The rows come from 5 hidden closed curves, with some noise, and rows from the same curve form a group. Each curve winds through 6 dimensions. The rows are also pushed far along 4 directions, which tell nothing about the answers.
(in the rows, 128 means zero)
Some rows, each with its group after it:
[109 138 137 115 119 151 137 169  69  90  85 116  62 145  92 154 133 146
 143 121 155 111]
(1)
[110 103 144 134 141 128 101 109 110 152 124 121 121 116 117 130 105 130
  96 130 124  88]
(0)
[110 130 128 127 136 142 111 115 119 109 120 153 146 121 129 134 140 117
 128 123 138 134]
(3)
[152 127  74 137 102  96 150 180 101 127 137  82  98 157 122 147 169 157
 159 107 141 189]
(3)
[143 130 160 132 136 154  88  84 178 183 128 138 132  93 118  85  80 114
 100 157  88  89]
(1)
[141 140 136 113 143 170 110 114 157 136 113 132  84  98 108  92  86 125
 133 150 106  61]
(2)
[147 153 138 143 139 157 127  92 117 154 131 162 121 119 138 119 100 104
 125 146 115  91]
(4)
[ 93 134 162 139 150 170 115 149  91  83  77 139  80 138  89 178 110 151
 118 144 138  39]
(1)
[120 121 111 103 117 120 118 150 141 122 123  90 119 125 118 114 134 145
 132 118 139 159]
(3)
[122 132 136 139 125 124 138 129 122 117 120 148 147 137 128 135 153 120
 134 130 134 141]
(4)
[132 121 130 142 135 124 130 135  93  87  93 186 147 133 116 165 124 134
 144 125 124 112]
(4)
[128 144 136 137 128 143 132 125 119 153 129 110  95 138 118 122 116 129
 114 144 125 116]
(2)
[139 165 153  86  94 176 123 175 144 123  93  71  54 113 104 108 120 138
 162 131 145 115]
(2)
[143 142 113 134 124 138 109 118 153 136 127 140 151 114 132 115 139 119
 142 130 122 150]
(4)
[117 136  97 135 147 127 135 131 126 110 116 135 134 143 120 127 137 140
 130 142 131 130]
(4)
[122 117 109 131 142 137 107 111 123 125 138 142 122 112 125 122 133 118
 127 120 125 117]
(3)
[173 123  52 118 127  86 144 113 163 168 169 117 149 123 151  67 124 127
 144 127 102 190]
(0)
[156 122 136 124 104 120 144 142 142 144 144 113 100 119 125 107 143 116
 152 118 118 142]
(4)
[178 136  95 161 122 110 123 114 142 161 138 152 164 124 142 125 131 125
 143 135 100 157]
(3)
[130 137 115 127 147 135 114 108 141 140 113 140 146 123 127 111  96 135
 114 150 116 109]
(3)
[111 128 140 114 133 120 145 129 142 110 132 126 149 139 139 127 125 130
 119 131 136 133]
(0)
[161 149  76 166 144 136 128 121  89  87  95 222 163 131 125 158 148 124
 174 131 117 134]
(1)
[ 96 104 176 153 144 114 117  86 124 131 139 171 197 130 145 152 131 106
  86 128 128 115]
(3)
[ 79 113 164 137 145 125 126 110  82 108 123 149 165 142 141 178 127 122
  91 121 155 105]
(4)
[ 62  96 175 128 119 107 112 140 100 143 138  63 138 150 128 170 150 143
  68 110 168 142]
(4)
[132 137  97 124 144 137 152 124 115 118 146 129  96 130 138 118 126 122
 141 128 132 104]
(4)
[120 122 150 129 123 109 158 142 127 131 129 110 124 152 126 132 125 137
 115 136 129 124]
(1)
[125 134  98 122 125 136 116 144 127 134 135  86  99 126 125 130 138 142
 132 120 141 137]
(3)
[103 130 170 113 126 145 125 131 145 101 129 130 134 124 134 143 129 121
 120 122 139 114]
(2)
[ 80 104 176 101 129 138 130 144 131 102 135  89 101 122 126 139 134 128
 112 112 155  88]
(4)
[ 86  77 157 157 153  94 102 107 124 105 132 161 216 130 145 186 137 134
  86 117 131 106]
(3)
[181 151 139 128 118 140 138 105 155 169 128 154 122 112 130  85  90 108
 142 151  91 118]
(0)
[118 112 102 133 153 100 110  96 145 140 129 150 196 128 139 114 110 137
 101 141 115 143]
(3)
[113 118 136 114 134 135 129 135 149 104 145 115 106 122 127 130 128 129
 127 119 129 112]
(2)
[109 100 148 134 129 119  97 130 132 128 116 125 146 120 115 146 129 139
 108 121 125 123]
(1)
[128 167 100 122 131 152 133 133 125 123 125 113 111 136 137 123 130 129
 138 136 145 136]
(4)
[108 112 161 131 121 107 142 121 119 134 155 117 149 141 149 147 140 117
 104 113 141 141]
(2)
[136 137  91 129 124 107 165 141  95 121 133 127 121 154 135 126 149 130
 144 122 142 164]
(1)
[119  90 175 144 127  83 130  88 152 201 169 108 180 131 149 110 113 114
  67 135 110 133]
(1)
[171 136  63 139 114  94 164 126 131 158 175 120 132 141 153  96 169 113
 158 117 122 201]
(4)
[137 137 108 117 100 120 136 153 157 186 172  21  70 139 128  97 151 140
 117 124 137 178]
(0)
[143 143 111 129 117 114 137 136 130 139 110 129 145 142 120 111 130 138
 134 141 123 174]
(2)
[151 148  94 142 136 146 126 146 104  82  83 185 121 130 104 148 132 139
 171 136 119 120]
(1)
[141 119 126 128 129 130 124 135 149 120 126 138 109 121 109 120 119 135
 135 131 103 123]
(2)
[144 122 117 119 123 104 159 121 129 141 140 136 132 136 134  94 121 120
 134 130 117 148]
(1)
[121 101 101 139 140  92 128 115 135 138 138 134 158 136 123 110 142 134
 112 132 116 158]
(0)
[ 87 121 107 133 150 124 126 136 109  83 117 137 149 145 125 155 155 142
 120 124 152 133]
(0)
[107 127 172 101 114 138 105 127 159 149 113  91 142 113 126 106 112 129
 105 133 139 128]
(2)
[129 135 173 145 127 154  99  97 131 182 124 125 117 112 120 120 100 114
  95 147 115  90]
(0)
[ 87 104 142 146 156 119 118  95 131 152 152 115 145 137 132 131 124 126
  73 139 128 102]
(0)
[186 126  22 177 168 116 119  87 105 128 138 223 155 113 138 123 128 118
 165 132  87 122]
(0)
[117 139 192 124 122 158 135 144 122 105  99 137 107 126 115 150 116 125
 131 137 136  71]
(1)
[126 150 157 127 119 163 135 145 119 113 106 131  90 127 111 134 140 120
 148 135 138  99]
(4)
[ 99 124 109 126 124 119 127 152  92  77 112 138 148 145 125 163 175 136
 142 105 162 178]
(3)
[122 121 125 120 128 119 122 121 134 120 137 134 161 119 148 131 138 119
 133 115 138 138]
(2)
[145 137 124 128 112 128 152 146 115 123 147 117  97 134 138 140 145 119
 152 112 137 138]
(2)
[114 135 126 136 133 139 108 115 141 123 135 135 156 125 138 140 141 122
 118 127 132 147]
(2)
[144 127 163 135 114 121 142 136 138 159 136 102 109 134 128 131 111 132
 117 137 116 107]
(3)
[ 96  84 150 128 104  80 150 172  85  89 131 111 138 158 120 177 182 142
 127  88 157 180]
(3)
[ 94 133 136 123 147 145 140 136  94  93 107 132 105 144 117 148 120 136
 119 135 148  87]
(1)
[130 130 154 145 139 154 120 129 123  98 116 164 114 118 120 164 121 124
 139 130 120  69]
(0)
[136 137 172 133 126 161 122 119 128 162 143 102  70 114 127 134  90 118
 111 135 118  54]
(0)
[145 133 132 141 142 153 110  81 112 158 128 175 123 101 128 106 102  97
 125 138 109  86]
(1)
[ 93 135 146 118 150 161 108 112 136 111 120 127 127 117 129 132 114 126
 107 136 141  84]
(2)
[180 117  80 163 142  91 136  80 133 175 167 175 176 125 157 110 109 112
 127 133  86 146]
(0)

New rows, each followed by its group:
[ 96 134 152 121 122 140 123 141 153 128 142  81 101 142 116 135 132 138
  97 132 134 144]
(2)
[123 134 179 115 114 135 139 139 145 129 115 116 124 130 123 126 116 126
 123 137 129 112]
(1)
[173 153  97 149 122 116 132  99 143 168 147 158 172 128 154 110 124 111
 138 139 106 173]
(0)
[151 143 114 108 119 124 129 124 154 151 134 112 134 124 140 100  97 133
 128 134 116 151]
(4)
[152 143  85 139 142 121 146 119 144 109 151 158 152 130 154 130 135 122
 151 129 117 140]
(0)
[148 157  72 136 134 161 116 156 119  82  99 148 101 121 113 149 146 144
 178 127 132 122]
(1)
[139 110  80 133 127  94 119 123 127 154 144 115 141 132 125 109 137 139
 121 121 118 178]
(1)
[133 123 161 126 106 110 127 149 147 146 113  98 146 136 125 139 116 147
 116 133 125 138]
(3)
[161 170 137 102  80 145 149 168 123 165 122  59  64 138 123 107 122 134
 150 129 143 162]
(0)
[111 110 139 128 141 114 118  99 121 128 133 154 186 117 153 133 125 113
 113 121 136 118]
(2)
[145 148 128 129 119 139 165 152 103  91 127 149  95 142 129 151 142 121
 163 120 137 125]
(2)
[128 119  63 142 157  98 126 108 114 114 134 162 181 140 146 136 125 140
 122 127 122 154]
(4)
[ 76  94 184 131 135 120 115 119 112 114 145 119 151 129 140 171 135 121
  86 107 149 102]
(2)
[128 115 151 116 111 117 123 144 150 109 121 128 151 121 127 135 138 131
 137 116 128 150]
(3)
[128 131 117 142 129 142 130 149 111 103 114 135  95 127 108 143 162 130
 154 124 135 112]
(4)
[153 131 134 138 117 122 152 130 134 141 147 132 102 137 125 123 125 120
 135 130 108 138]
(2)
[ 94 114 166 111 115 127 114 161 135 113 103  85 117 134 104 144 131 153
 111 124 143 127]
(4)
[102  87  96 131 119  73 120 148 106 133 140  88 155 150 125 145 164 155
 106 102 146 200]
(1)
[ 96  93 165 141 119  82 151 144 100 126 134 106 154 160 131 165 148 139
  96 116 147 141]
(1)
[138 130 149 128 125 141 124 162 127  96  90 134 114 125 110 161 113 151
 148 132 124  81]
(3)
[112 101 123 112 131  89 141 124 131 104 146 138 184 133 154 134 136 126
 121 107 137 162]
(4)
[132 112 169 126 115 110 138 125 121 145 116 135 142 128 124 123 114 123
 119 131 122 121]
(2)
[165 136  97 128 101 122 122 150 130 137 126 119 119 118 128 123 150 131
 167 113 125 172]
(2)
[139 149 105 117 125 133 128 137 137 139 114 106 117 132 122 109 111 145
 132 143 127 140]
(3)
[128 131 130 117 142 139 135 129 145 102 119 141 123 121 128 122 108 132
 137 136 120  88]
(3)
[141 119 138 129 124 119 121 145 148 115 111 131 147 123 124 144 118 144
 137 129 117 115]
(3)
[128  93 129 153 142 105 130 125 106 118 130 155 139 129 123 155 132 132
 124 121 115  96]
(1)
[132 140 106 110 111 134 137 166 132 101 134  93 106 126 137 137 163 134
 164 107 154 149]
(1)
[107 132 117 143 144 128 115 105 104 120 117 164 170 135 133 143 139 121
 113 131 138 144]
(3)
[139 159  99 123 126 148 140 153 134 123 114 103  81 138 109 111 135 144
 150 145 131 128]
(4)
[138 138 135 133 115 147 139 155 107  92 118 143  95 127 120 156 155 122
 164 113 138 121]
(3)
[126 137  85 147 155 150 125 127 106  80 114 177 125 123 124 149 155 124
 159 125 134 100]
(4)
[119 134 153 116 130 152 120 127 141 101 125 140 126 114 134 138 125 118
 136 123 135 103]
(2)
[146 138  64 132 146 119 128 116 125 130 140 139 143 132 143 120 119 135
 136 129 122 149]
(4)
[129 133 134 125 119 133 132 124  97 145 117 130 108 132 118 119 126 121
 127 127 134 138]
(1)
[138 139 105 121 138 127 151 134 126  90 117 162 140 135 135 129 125 130
 154 132 127 128]
(0)
[140 165 142 134 129 171 120 122 145 163 112 110  78 120 105  98 108 125
 125 163 116  90]
(4)
[ 85 115 200 113 116 151 112 147 147 111 139  84  91 123 118 158 130 129
 100 114 143 102]
(2)
[128 114 114 125 125 119 138 145  89  99 137 133 113 129 138 160 142 129
 148  98 144 124]
(4)
[126 111 143 131 118 107 152 160  79  83  91 160 134 146 113 168 143 141
 151 115 139 126]
(2)
[118 157 107 118 131 139 135 129 130 131 132 104 127 140 140 119 128 132
 124 136 146 149]
(4)
[ 93  83 171 160 172 130 115  84  96  80 112 233 181 114 126 170 122 104
 109 126 116  39]
(4)
[120 118 102 150 143 128 115 126 107 127 138 125 116 130 124 151 140 135
 121 121 131 112]
(0)
[128 151 141 133 123 148 121 127 144 164 121  95 103 132 113 106 124 131
 113 153 126 124]
(4)
[163 162  94 126 131 140 133 112 141 152 117 145 127 126 128  88 101 126
 143 155 108 139]
(3)
[132 119 171 117 107 106 149 120 158 157 150 114 148 131 139 102 123 113
 109 129 119 155]
(3)
[124 139 161 114 127 154 121 117 159 122 136 131 125 109 136 120 116 112
 126 130 125 107]
(2)
[163 129 121 113 103  88 130 107 184 205 162  91 169 127 149  68 100 125
 105 138 100 203]
(4)
[130 130  97 124 143 127 115 121 138 124 116 138 143 123 126 116 112 140
 128 137 119 125]
(3)
[103 116 158 124 122 143 123 155 111  90 133 112  96 127 125 173 149 130
 130 102 150 106]
(2)
[135 136 163 116  96 125 153 136 149 192 160  51  79 135 127  86 136 115
 111 133 131 147]
(4)
[130 117 145 115 115 119 140 146 118 152 121  86  88 133 112 114 115 140
 120 129 129 116]
(2)
[ 89 103 172 128 125 121 130 138 103 108 141 113 131 137 137 172 145 125
 105 105 154 113]
(2)
[ 91  88 176 109 112 106 126 155 126 117 135  82 127 128 126 149 145 138
 109 102 151 124]
(1)
[151 140 109 121 114 134 126 155 145 123 110 114 103 124 109 115 129 144
 155 134 118 141]
(4)
[115  85 136 135 116  76 146 143 118 113 140 133 170 144 132 147 168 130
 127 103 135 174]
(4)
[ 83 136 161 103 126 165 110 152 106 117 117  64  68 130 119 155 114 145
 105 120 166  83]
(4)
[113 142 155 124 116 137 113 120 162 144 142 105 147 129 134 126 133 122
 103 133 132 162]
(2)
[138 114 138 137 129 107 121 130 148 126 116 143 172 128 131 142 114 142
 123 135 112 122]
(3)
[132 151 139 115 125 145 135 116 135 132 123 139 130 123 134 104 118 112
 134 138 131 127]
(1)
[139 121 110 143 118 110 138 165  94  77 110 156 140 143 125 183 158 144
 164 104 138 149]
(0)
[147 123 138 120 130 110 146  97 144 178 159 121 131 127 146  89  87 115
 104 139 106 123]
(4)
[140 132 149 114 118 130 140 137 157 128 122 123 122 124 124 109 114 129
 136 137 117 121]
(1)
[118 122 117 115 123 111 119 140 129 108 105 130 170 128 129 131 143 140
 138 120 141 163]
(2)
[ 98 108 162 139 143 113 140 112 136 137 160 111 140 143 143 144 120 126
  84 131 129 101]
(0)
[123 148 139 133 124 152 139 145 105 127 115 110  72 144 107 140 123 135
 126 140 135 108]
(2)
[105 121 162 143 135 150 128 164  86  51  85 165 120 133 113 206 150 140
 153 115 151  66]
(1)
[135 104 151 128 118 118 129 121 136 144 151 128 116 117 127 118 131 114
 124 116 115 124]
(3)
[120 103 131 130 135 119 112 121 144 135 154 112 136 117 140 139 123 130
 110 115 124 112]
(0)
[149 143 116 135 123 117 139 118 109 144 122 148 155 138 141 126 119 123
 132 133 125 155]
(0)
[170 162  94 146 116 131 141 133 127 132 131 149 136 135 141 133 141 123
 162 131 121 165]
(0)
[120 112 136 150 141 117  99  97 144 135 118 168 195 118 128 130 130 122
 108 137 113 136]
(4)
[111 142 135 131 135 157 107 119 121 123 126 125 123 121 134 146 133 121
 121 125 143 109]
(2)
[127 117 148 107  76 103 116 163 146 172 144  38 125 129 132 120 155 140
 118 104 149 204]
(2)
[105 106 144 120 133 108 142 142  89  98 123 128 139 145 138 169 117 142
 116 112 148 107]
(0)
[116 134 145 148 125 141 133 147 111 121 122 115  97 145 111 157 147 135
 124 131 137 114]
(0)
[142 122 108 108 118 127 142 146 128 136 145  90  72 121 124 104 129 131
 146 116 130 123]
(1)
[107 132 116 143 151 159 116 136  70  81 105 153 100 131 119 181 134 135
 138 119 150  72]
(4)
[171 121 103 114 105 108 135 143 149 158 152  94 104 116 135 101 119 134
 150 115 112 154]
(0)
[108 145 135 129 128 149 129 136  98 120 123 112 109 137 132 152 139 127
 126 123 157 115]
(2)
[137 116 129 126 134 124 129 121 119 148 120 126 107 121 117 108 106 131
 124 136 116  93]
(2)
[151 147  86 114 116 142 127 170 106  88  87 132 102 120 113 135 146 145
 188 117 142 137]
(2)
[109 116 168 134  99 112 117 162 124 143 123  68 134 144 125 167 146 151
 106 117 150 150]
(3)
[150 139 105 115 114 126 127 144 125 114 117 135 138 124 135 132 129 134
 158 117 133 155]
(0)
[104 102 160 123 126 119 118 138 145 117 125 115 126 130 107 136 123 141
 105 127 120 126]
(2)
[133 114 130 134 131 132  95 122 142 135 120 131 136 108 120 132 116 136
 123 127 116 109]
(3)
[106 120 153 125 121 128 118 161 149 102 114  97 132 133 120 159 140 153
 121 126 139 118]
(1)
[127 130 142 133 103  96 127 118 145 178 156  91 183 144 156 125 137 125
  97 125 135 202]
(0)
